The rows are grouped in 2 different ways at once. Each group adds its own fixed numbers to the row, and there is some noise. The rows also spread widely along 5 directions, which tell nothing about the answers.
Some rows, each with its group in each grouping after it:
[-35.3   2.3  -6.6  22.8 -26.0 -17.8  13.3  -2.1  14.1 -24.1   7.1 -20.9
  19.4  -8.4 -10.9 -27.2  21.2 -28.6  11.2] => (1) (1)
[ 12.0   0.4  -8.5 -41.6 -13.3  -1.5  -4.5   3.4 -32.7  12.4 -16.7  24.1
  37.6  10.5 -13.4  -8.8 -28.0  21.2   9.3] => (3) (3)
[ 12.0   6.3   0.4  -3.0   3.3 -12.1   3.9  13.3 -19.7  13.4  -0.7 -11.3
   3.6   4.2 -29.2 -11.9  -2.9   9.9   7.4] => (0) (2)
[ -8.2   2.3   0.7  -8.2   1.0 -27.7  32.4 -23.2  -6.8   3.7 -15.1 -18.4
  23.9  -9.4   2.4 -15.8  18.8 -15.6  21.8] => (0) (1)
[-26.1  11.6  -6.9  -8.9  -3.5   7.2 -10.6  14.3  12.7  10.7  -1.3   4.9
   8.5  -3.2 -22.4   1.0 -27.2  16.7  24.0] => (2) (4)
[ 15.0  -4.6 -21.1   2.9 -17.0 -10.8   0.5  13.2   2.3  -6.7   7.8   7.8
  12.1 -12.1   1.7   6.3 -30.1 -23.3  -8.6] => (3) (0)
[ -4.6  12.7 -18.0  12.9  -4.3  -0.2  34.9 -11.0   3.8 -24.0  -8.3 -29.0
  -4.1 -21.5  35.1  -3.1  27.3 -14.1  -3.1] => (2) (2)
[-18.6  11.1  -4.6  27.9 -27.0 -39.7   7.3   8.2   1.6 -24.9   0.2 -35.8
   3.4  -6.5  -4.4  -6.7  24.2 -32.6   0.6] => (1) (0)
[-33.6  11.4   6.9 -14.2 -34.0 -29.7   8.8  -8.0 -29.8  -4.7 -22.5 -19.3
  21.5  22.4 -19.8  -9.7  10.4  25.1   5.9] => (2) (3)
[-15.0  -5.0 -12.9   3.3   2.5  11.1  -3.7   3.7  16.4  -1.3 -11.1  18.6
  13.1 -17.7  -1.5  12.6 -26.9   5.8  16.6] => (2) (4)
[  2.5  -7.7  -9.5  38.3 -18.6  -8.0  17.5   4.5   5.0 -36.1   2.7 -23.9
   2.5 -26.2  26.1  -6.8  24.8 -29.7 -18.1] => (1) (2)
[  6.5  21.0 -20.7  13.0  -8.0 -19.0   3.0  18.0   1.4  -1.7  -1.3 -30.5
  -4.1  -3.4  -6.1   5.8   4.4 -29.8   5.4] => (1) (0)
[  0.1  14.9 -30.0  23.1  -7.8   3.0   1.2  12.8  37.1 -15.7   3.7 -20.5
  -4.6 -19.0   5.4  -1.5  -4.4 -37.7   3.6] => (1) (0)
[-45.3 -38.6   5.5  37.2 -31.5 -10.1  -8.4   6.7  42.1 -34.4  -2.0   0.0
  27.9 -26.6  -7.4 -25.8   6.1 -12.2  11.7] => (1) (4)
[  4.4  -8.3 -12.3 -13.2 -10.9 -11.4  23.7 -14.2  -8.8 -10.1  -1.4  17.7
  41.8 -17.4  13.4  -9.8 -13.4 -13.6   4.3] => (3) (1)
[  3.6  19.8  -8.9  -9.0   7.1  -3.1   5.4   1.7 -17.0  10.1 -16.9 -15.7
   3.5  -0.2   9.1  27.5  -8.8   2.1   9.4] => (2) (4)
[  0.2  18.3  -8.0   4.3 -13.9 -32.3  -7.5  16.9 -16.9  -1.8   7.6 -11.0
  11.3  -6.5 -27.3   4.0 -13.6  -8.1  12.7] => (1) (0)
[ -4.3   0.4  -5.9 -23.3 -20.3  -0.7   1.9   2.5 -10.3   0.2 -24.6   2.2
  27.2  10.9  -3.4 -12.7   3.4   2.6   0.1] => (3) (3)
[  1.5   1.9  -0.7  19.8   3.1 -10.1   4.5   3.7   3.6 -10.0 -21.6 -21.6
  11.8 -14.2  21.7   9.9  17.1 -25.9   3.4] => (1) (4)
[  8.5  -8.0 -28.6   5.9 -18.2  18.2   1.6  15.3   7.6  -0.7  -6.1  12.2
  10.1  -5.6   4.1   2.6 -25.1  -9.7  -8.1] => (1) (3)

New rows, each followed by its group in each grouping:
[ -3.7   8.1 -11.6  20.4 -26.7 -21.3  -7.3  15.4   1.4 -11.7  11.0 -14.6
   4.8  -8.6 -24.4   1.5  -6.1 -19.5   6.6] => (1) (0)
[-11.8   8.6   5.0  -9.2  15.3 -18.0 -10.5 -13.2 -10.1   5.1 -30.2   1.2
  32.1 -15.8   0.7  -5.8   9.6   0.5  39.1] => (1) (4)
[-17.2   9.2 -19.0  12.8  -3.8 -24.6  14.4 -11.4  14.2 -16.9  -6.7 -10.5
  28.4 -34.4   3.8 -20.6  11.2 -19.1  30.5] => (1) (0)
[ -7.4  -6.2 -24.2   4.1  -8.4  -6.8  17.5 -17.4  -4.9 -16.5 -27.3   3.3
  30.7 -18.6  33.3  -8.0  12.1 -13.8   5.8] => (1) (3)
[ -4.4  -6.4 -18.7   2.1 -19.4  -1.6   6.8   2.2  27.2 -12.7   4.4  -3.6
  20.6 -14.8  -2.5 -10.9 -14.6 -18.5   2.8] => (3) (0)
[  8.9  30.8 -32.7 -11.7  27.3  -6.1   7.5  -7.0  14.2  14.0 -10.1  -7.1
  12.3 -22.3   5.5  -7.3  -5.2 -17.2  39.3] => (1) (0)
[-19.5  -7.8   2.6   0.6  -8.6 -37.9  25.2 -22.2 -13.5  -4.8  -5.4  -6.5
  34.0  -4.8 -14.2 -24.1  10.1  -3.2  15.1] => (0) (1)
[-16.4 -11.3  -8.6  24.8 -33.1 -14.8  14.7   8.6   5.6 -19.3  10.2  -8.5
  17.5  -6.2 -10.6 -12.6  -7.2 -30.2   0.4] => (1) (1)
[-15.6   1.5  -2.5 -15.0 -18.8  -5.8  18.6  -1.8   2.8  -6.5   0.9  -5.2
  26.0   1.0 -15.3 -29.3   0.7 -13.6  11.5] => (3) (1)
[  5.9  30.6 -17.0  -8.1  14.7 -10.9  21.6 -12.4 -11.6   4.7 -15.7 -20.5
  13.9  -4.7  14.9  -5.6  23.4 -28.7  24.2] => (1) (1)
[-25.3   2.0   6.6  20.9  -4.4  -3.2  -3.9   6.0  27.6 -13.4 -14.7 -26.4
   8.6  -8.6   4.9 -10.3  32.0 -28.2  14.5] => (1) (4)
[  5.3   6.9 -22.5  -1.3  -6.5  -0.5   4.0   3.6 -10.9  -2.2 -21.8  -5.7
  12.3  -1.6  16.2  -2.3   4.0 -14.2   1.0] => (1) (3)
[-34.9  -1.7 -14.6   5.7 -22.1   5.8   1.0   2.0  23.8 -16.2 -12.1 -10.2
  16.4   0.9  -5.8 -36.2  21.0  -9.3  18.5] => (1) (3)
[  1.0  -9.8 -10.3  36.2 -34.6 -20.6  10.8  20.4 -20.8 -20.7  18.7  -9.4
   7.5  -5.8  -9.0  12.1 -20.9 -30.3 -25.8] => (1) (1)
[ -8.7  14.2 -34.0   1.1  10.8   0.9   5.9 -11.1  39.1  -0.9  -2.9  -3.7
  13.3 -39.2   7.0 -18.0   4.0 -28.6  34.5] => (1) (0)
[ -5.7 -33.7 -12.2  19.5 -21.1 -20.7  30.8 -11.5  -0.8 -10.9   1.6   4.1
  24.7 -24.9   1.1   1.3 -17.5 -20.5 -13.1] => (0) (1)
[-26.2 -22.1   1.2  11.3 -24.8 -26.7   2.1   1.4  22.2  -6.2  16.2   4.0
  27.0 -13.7 -43.2 -17.3 -28.1   0.5  13.2] => (0) (0)
[ -1.0  -6.9  16.6  -5.7   5.2 -25.8  -1.8  -4.6 -15.5  20.4 -20.5  -2.6
  27.2   1.4 -19.9   6.6  -3.1  10.9  21.2] => (0) (4)
[  3.1  -3.6 -16.9   5.5 -12.3 -21.5   9.9  -8.0 -24.1  -6.8  -0.1  25.3
  38.1 -21.5  -6.7  -8.7 -37.3   0.4  15.8] => (1) (1)
[ -2.3 -14.4 -15.1  23.0   4.8  -4.5  30.1 -29.9  15.2 -30.2 -17.4   4.2
  35.9 -54.2  40.3 -28.4  24.9 -11.9  17.2] => (1) (2)
